The rows are grouped in 4 different ways at once. Each group adds its own fixed numbers to the row, and there is some noise. The rows also spread widely along 14 directions, which tell nothing about the answers.
In the rows, zero is written as 128.
Known rows, each followed by its group in each grouping:
150	118	148	145	125	120	152	117	103	130	138	91	164	108	111	128	149	91	127	124	140	130	154	120	109	110	110	117	115	146	129	113	132	153	125	111	123	135	155	117	151	94	149 : X z981 z933 z29
173	115	140	160	104	156	129	114	118	103	130	121	155	110	144	136	129	91	110	102	135	121	158	113	147	109	119	131	141	110	149	140	156	149	108	143	140	145	171	141	152	97	147 : W z623 z933 z245
143	130	127	106	121	113	146	87	94	116	137	129	134	132	100	126	131	106	146	129	133	122	153	143	112	106	124	127	122	121	133	125	144	157	135	102	121	130	165	126	162	124	132 : X z154 z214 z105
110	122	106	104	117	159	111	116	142	118	127	148	120	121	120	138	104	137	115	113	108	114	139	123	149	135	119	149	117	115	128	121	152	148	131	128	131	157	151	110	130	152	134 : W z389 z970 z245
125	136	115	136	117	141	148	131	103	132	124	115	153	127	123	110	115	111	102	115	136	127	138	111	135	121	124	125	117	163	135	126	140	124	118	144	136	140	138	132	126	86	149 : E z544 z970 z29
160	120	145	123	115	135	157	114	113	110	129	106	143	121	118	122	134	108	114	122	154	125	156	107	119	111	143	127	106	133	137	131	119	147	115	130	112	144	172	111	159	90	133 : E z389 z214 z105
121	139	114	75	127	161	148	104	129	115	117	145	111	132	128	129	94	132	130	117	132	114	147	115	147	137	151	151	140	123	143	135	139	127	117	160	140	169	148	114	141	123	129 : B z124 z933 z245
127	141	137	118	141	141	163	103	123	120	139	149	152	104	120	164	127	103	145	126	119	100	164	137	151	121	94	152	159	140	144	111	174	155	112	123	134	153	145	130	117	117	163 : B z154 z970 z29
124	133	122	133	122	147	115	138	118	115	121	154	149	124	129	129	130	123	132	107	136	155	135	117	137	125	130	120	136	117	130	137	123	115	110	141	136	108	125	133	136	132	146 : T z544 z933 z29
143	121	124	115	127	111	161	127	115	129	122	89	125	151	114	111	130	127	111	161	131	75	134	131	141	116	111	128	113	165	127	111	165	144	128	133	122	148	144	137	110	109	151 : T z981 z970 z245
138	129	133	149	118	125	145	128	97	133	122	112	160	120	125	121	139	93	125	113	134	128	136	131	126	114	125	103	116	150	135	114	152	136	122	119	123	121	129	140	124	111	159 : X z124 z933 z245
174	119	116	139	130	123	159	124	79	108	121	89	157	117	109	107	137	110	123	111	156	139	144	115	118	122	125	118	129	143	168	142	116	132	96	138	162	113	162	120	146	73	135 : T z623 z214 z105
138	118	162	102	107	145	115	98	127	120	111	132	124	149	155	128	114	145	122	129	130	115	148	108	138	128	155	113	112	76	125	146	102	115	110	149	133	150	175	108	153	105	129 : E z981 z933 z245
120	135	126	142	128	133	121	143	137	135	136	121	134	137	119	147	131	121	138	146	117	105	127	135	143	121	99	139	139	144	115	107	171	118	125	139	130	139	100	142	117	145	154 : B z981 z933 z105
110	137	120	106	117	161	129	127	139	123	118	123	116	135	129	133	117	141	130	102	142	133	130	124	125	141	159	123	120	119	138	135	106	102	107	156	135	127	91	109	143	154	119 : E z124 z970 z105
134	159	106	117	140	123	158	134	131	122	132	128	137	130	106	108	141	106	128	147	134	139	133	105	132	136	138	136	148	146	146	125	102	144	121	134	134	129	132	137	133	107	127 : T z389 z933 z105
132	119	157	160	93	146	117	112	135	140	133	85	147	131	139	141	117	118	110	123	132	116	148	108	116	116	116	132	106	131	112	121	143	117	124	152	128	169	141	117	159	93	146 : W z981 z214 z105
128	139	107	120	134	122	136	118	125	123	135	133	134	122	102	119	140	109	121	131	121	129	133	126	126	124	115	130	133	140	136	117	134	160	136	108	125	126	143	138	130	129	126 : B z389 z933 z245
129	134	87	104	143	133	129	118	111	115	125	122	128	113	91	118	143	122	130	105	131	151	122	135	111	135	131	112	119	113	162	127	98	145	106	109	152	94	123	112	129	158	101 : W z544 z214 z29
129	131	166	135	126	131	128	118	122	130	124	143	166	117	131	149	142	109	145	134	120	135	151	111	135	127	131	115	124	108	126	114	120	142	115	113	112	137	155	122	144	112	160 : W z124 z970 z245
148	128	134	177	124	121	125	143	123	130	129	86	155	122	119	148	157	99	145	125	133	117	125	146	120	124	110	104	143	132	141	115	133	114	103	129	143	107	85	142	131	135	145 : X z124 z970 z245
154	143	166	153	124	150	135	144	153	132	118	110	158	123	150	164	138	101	142	155	119	98	143	110	159	129	139	141	147	108	130	114	137	113	95	160	122	160	110	137	133	116	159 : T z623 z933 z245
125	147	122	114	137	132	138	107	126	116	138	131	119	130	115	148	131	121	163	115	153	138	144	146	117	129	116	135	175	118	149	145	120	106	104	144	164	114	97	127	155	142	122 : E z981 z933 z105
95	150	128	116	148	126	144	114	119	128	132	177	150	108	119	144	142	124	144	118	124	148	142	125	141	133	101	124	145	131	144	120	130	138	104	108	141	102	127	135	103	136	154 : W z544 z214 z105
123	139	132	121	109	146	114	109	135	115	118	154	130	143	143	122	132	131	114	114	122	139	132	112	134	133	153	106	122	89	137	142	90	135	116	130	132	119	150	130	133	131	119 : W z389 z970 z29
113	126	117	77	137	138	131	111	119	110	116	143	117	128	107	126	125	153	142	114	131	137	137	125	125	143	140	118	115	99	144	135	98	130	110	122	139	114	140	99	143	154	123 : W z154 z970 z245
103	158	107	120	124	151	147	124	127	123	126	156	140	118	115	120	126	103	122	92	139	165	133	123	128	127	141	122	137	154	142	131	132	144	130	131	117	114	104	148	135	141	135 : B z124 z970 z245
149	134	117	161	108	164	115	133	149	118	134	121	154	113	129	133	131	96	116	117	114	132	141	110	142	133	128	133	140	101	142	131	121	148	122	141	139	145	141	135	154	122	128 : X z154 z970 z245
165	111	115	98	120	146	146	130	97	99	109	90	118	148	116	110	100	141	124	125	158	103	141	123	137	123	151	136	121	128	146	151	133	102	101	169	148	145	151	111	164	103	132 : E z623 z970 z245
123	126	104	136	120	140	122	147	128	129	117	99	132	129	118	108	144	130	108	110	130	137	114	121	118	135	142	103	104	140	138	115	111	122	120	136	135	102	94	122	114	147	122 : T z124 z933 z29
113	112	134	108	139	134	140	153	148	118	131	125	135	124	101	116	135	154	114	150	137	132	142	89	134	134	113	141	106	152	107	117	113	140	129	134	106	144	155	112	146	115	152 : B z981 z970 z245
124	178	77	94	132	145	148	114	130	141	125	110	125	132	93	118	110	90	131	139	108	120	120	140	133	133	156	146	131	135	151	112	141	151	139	127	128	154	95	134	132	157	100 : E z154 z214 z245
124	123	148	107	128	139	127	82	138	125	128	148	129	117	139	159	128	128	132	124	105	98	152	130	141	131	120	131	131	92	143	114	137	152	113	117	137	151	164	114	119	132	131 : B z124 z214 z245
132	117	141	126	125	156	127	102	141	118	117	159	146	86	148	157	163	102	109	79	108	125	143	132	147	129	126	100	107	82	160	113	129	182	104	88	124	97	149	111	86	167	127 : T z389 z933 z245
164	103	132	161	90	129	100	141	91	107	119	101	139	157	133	110	124	128	116	115	152	127	129	128	123	103	132	103	111	125	118	146	141	93	117	152	135	112	146	134	157	101	146 : E z389 z933 z105

New rows, each followed by its group in each grouping:
147	158	134	137	152	122	165	117	120	143	133	101	169	97	104	144	161	67	145	132	123	133	139	135	125	127	122	112	142	131	163	107	116	168	109	94	131	122	117	126	126	120	128 : E z981 z970 z245
136	137	144	104	130	128	166	106	113	112	115	142	132	138	137	121	128	130	127	128	151	120	147	114	139	123	145	115	138	131	149	142	117	126	101	147	133	129	156	140	126	94	144 : B z124 z214 z245
121	142	101	103	152	128	139	130	133	106	137	160	125	130	99	129	137	136	150	140	134	141	137	125	142	138	105	146	168	127	143	137	120	143	118	128	148	111	133	133	135	143	133 : T z981 z970 z105
144	150	81	138	124	121	135	139	107	115	131	120	136	142	98	101	120	107	125	139	134	134	120	131	135	123	120	136	153	151	143	136	143	130	130	138	148	124	128	161	139	115	130 : X z389 z214 z245
130	130	138	125	125	161	139	156	136	110	121	129	151	118	122	143	126	126	138	121	153	147	143	103	136	126	150	143	126	137	123	125	127	111	107	163	108	139	112	118	151	130	157 : T z124 z214 z29
172	106	120	131	117	144	96	151	150	100	124	110	119	141	117	121	159	131	120	144	119	116	121	117	135	125	156	108	103	67	132	128	93	144	116	126	116	109	139	117	149	168	102 : E z154 z933 z105
105	145	114	134	116	141	111	132	120	150	122	114	149	127	120	114	121	118	121	115	111	150	121	114	118	137	146	114	108	133	126	114	108	117	133	129	135	132	108	118	132	124	127 : E z124 z933 z29
120	137	81	109	108	157	132	121	100	120	120	121	127	132	112	97	96	126	108	89	134	144	131	119	125	128	138	132	115	151	142	138	146	123	134	152	149	137	134	120	142	119	126 : B z154 z933 z105
117	142	102	131	138	122	110	148	113	136	123	134	150	136	100	119	136	126	136	145	96	133	108	130	139	133	120	120	123	131	128	109	132	133	131	108	133	110	114	141	113	146	136 : B z623 z970 z29
142	142	122	118	120	151	124	126	121	127	119	148	156	120	123	128	131	95	128	132	96	130	139	111	153	125	150	128	112	100	134	111	140	169	134	110	109	142	160	120	127	136	137 : T z154 z933 z105
136	130	118	97	150	125	181	122	162	108	144	98	103	129	102	115	147	142	107	159	154	96	145	110	127	132	115	151	143	155	145	125	101	149	112	146	137	142	133	126	129	116	115 : E z981 z214 z29
132	144	104	126	124	148	145	127	120	122	129	156	148	123	132	114	108	101	116	132	113	120	144	106	168	131	122	149	154	140	143	126	159	152	130	141	144	163	168	150	120	95	155 : X z124 z933 z245
118	129	123	125	142	102	113	104	96	141	131	129	152	126	113	126	139	129	146	133	103	136	134	133	118	136	96	111	136	113	141	116	115	136	124	98	168	111	155	114	118	110	133 : T z981 z933 z29
129	140	92	110	119	164	149	129	140	111	126	112	123	122	111	115	111	123	103	106	143	132	140	108	130	138	142	152	130	148	148	135	118	138	122	158	140	150	128	114	144	121	117 : T z389 z970 z29
124	125	158	105	120	132	132	87	157	120	137	120	108	138	124	151	143	131	133	135	133	103	151	134	113	121	128	127	123	98	121	123	113	148	124	121	115	141	134	116	154	153	117 : W z981 z970 z29
104	139	131	132	138	103	130	104	111	152	140	133	152	122	115	129	129	117	139	146	101	119	142	127	128	132	93	131	142	146	128	103	139	137	136	105	148	143	145	131	119	96	152 : E z124 z933 z245
124	162	88	150	122	133	95	116	126	136	142	129	136	142	116	135	102	106	141	141	94	122	125	136	139	134	100	156	181	124	136	123	152	116	136	145	176	157	120	149	137	116	122 : B z389 z933 z29
110	141	104	117	133	154	136	127	136	133	129	120	140	105	106	134	129	111	122	101	128	145	131	129	127	137	121	131	125	138	145	120	127	145	122	121	136	125	104	114	130	152	123 : E z981 z970 z245
121	124	155	108	121	127	111	106	111	123	116	157	131	137	136	142	140	138	147	114	124	132	136	139	127	118	143	98	110	85	123	130	118	119	112	108	121	96	129	121	135	158	135 : E z623 z933 z105
162	150	155	132	133	134	118	130	129	118	125	111	146	133	118	156	147	98	175	145	138	141	138	132	117	122	167	122	151	76	134	133	89	106	100	136	123	121	97	126	183	146	118 : E z623 z933 z29
134	142	93	130	120	148	135	130	115	120	130	139	151	117	108	106	130	102	109	109	116	148	133	114	138	127	133	124	120	132	148	129	126	163	134	115	132	120	149	131	132	124	125 : E z154 z970 z105
149	146	112	133	111	130	111	107	113	131	129	83	133	141	100	139	122	93	155	122	129	134	131	147	96	124	148	127	133	108	138	127	117	122	128	129	138	137	106	113	183	140	101 : T z389 z970 z105
132	132	171	147	112	124	111	113	125	127	118	150	154	147	154	141	148	127	138	133	124	134	139	117	136	123	130	93	132	87	124	137	106	122	110	126	130	107	146	139	133	115	146 : T z981 z970 z105
144	163	111	132	123	140	135	157	128	133	112	123	143	145	127	111	137	97	120	148	116	125	109	116	154	128	167	111	120	123	139	119	122	129	119	134	115	125	107	146	107	136	129 : E z389 z933 z105
114	136	118	106	151	131	139	170	150	112	132	140	135	132	92	124	131	150	142	169	143	144	133	99	145	135	115	162	141	154	108	123	126	123	125	149	111	138	122	132	148	135	157 : T z981 z214 z245
147	139	131	95	145	136	164	96	132	119	135	108	124	108	100	161	140	92	151	126	141	103	155	150	120	121	130	140	142	115	155	119	131	154	102	115	126	141	118	110	154	150	114 : E z544 z970 z245
153	117	110	145	103	138	100	135	116	124	119	90	129	152	122	117	123	123	120	132	114	104	118	127	130	127	139	113	109	110	135	122	133	124	121	140	142	137	136	122	139	129	122 : W z124 z970 z105
149	125	98	122	121	121	141	146	90	109	126	116	136	144	96	99	125	119	131	136	146	129	134	127	130	108	124	131	121	162	126	128	162	129	134	137	121	120	141	138	147	119	153 : T z154 z933 z105
130	139	84	166	108	129	113	113	131	126	149	92	130	124	101	113	139	102	98	99	133	145	122	142	95	116	106	124	135	148	147	129	121	141	138	122	155	106	100	145	145	133	97 : E z389 z214 z29
150	121	120	153	127	89	115	133	100	125	130	82	128	168	111	111	148	135	136	159	135	101	114	149	116	114	96	101	141	138	130	125	136	101	116	134	162	102	115	150	123	118	138 : W z981 z933 z29
112	145	135	148	128	164	114	132	164	129	144	126	160	90	109	167	144	104	145	107	122	165	148	115	114	139	123	140	142	109	130	118	95	131	117	128	127	130	90	108	168	152	126 : E z154 z970 z29
147	124	97	152	120	139	123	117	135	115	140	95	133	117	105	124	135	112	112	114	124	120	136	130	119	127	102	133	142	131	153	129	129	148	124	134	158	131	134	131	148	122	113 : B z154 z970 z245
158	124	93	119	112	134	131	135	99	97	112	109	122	152	110	86	124	126	107	116	151	134	120	122	127	122	151	106	115	129	149	150	116	129	117	143	139	109	149	133	146	120	118 : W z389 z970 z245
131	125	125	137	112	148	111	128	154	119	122	123	125	133	131	119	144	130	101	118	118	127	123	114	130	130	139	112	110	105	132	130	104	143	123	131	124	116	125	139	136	148	113 : B z623 z970 z245
84	118	116	89	123	132	102	111	125	134	127	128	119	136	101	112	117	167	124	119	117	150	128	113	101	142	126	122	87	118	109	122	94	131	143	113	129	130	146	88	154	145	120 : W z981 z970 z29
143	126	87	103	115	142	126	122	97	117	120	82	119	145	93	103	102	124	127	117	138	125	126	129	109	129	154	130	111	135	142	130	125	123	129	146	144	149	134	104	168	126	109 : W z124 z970 z29
117	152	110	99	125	150	164	105	116	127	127	143	140	118	116	120	113	109	117	112	121	124	148	116	141	129	131	139	122	151	146	122	146	158	129	126	128	151	152	124	125	112	139 : B z154 z970 z105
115	140	162	78	137	148	131	118	130	120	107	179	141	129	138	142	123	148	150	138	123	145	145	101	151	139	170	125	118	74	128	137	88	119	101	130	114	130	154	111	143	135	141 : E z623 z214 z245
140	143	135	108	131	142	157	135	88	131	104	127	160	127	131	125	112	109	140	130	133	125	143	106	151	131	150	125	120	135	141	124	139	113	97	148	133	149	149	112	124	90	163 : T z544 z933 z105
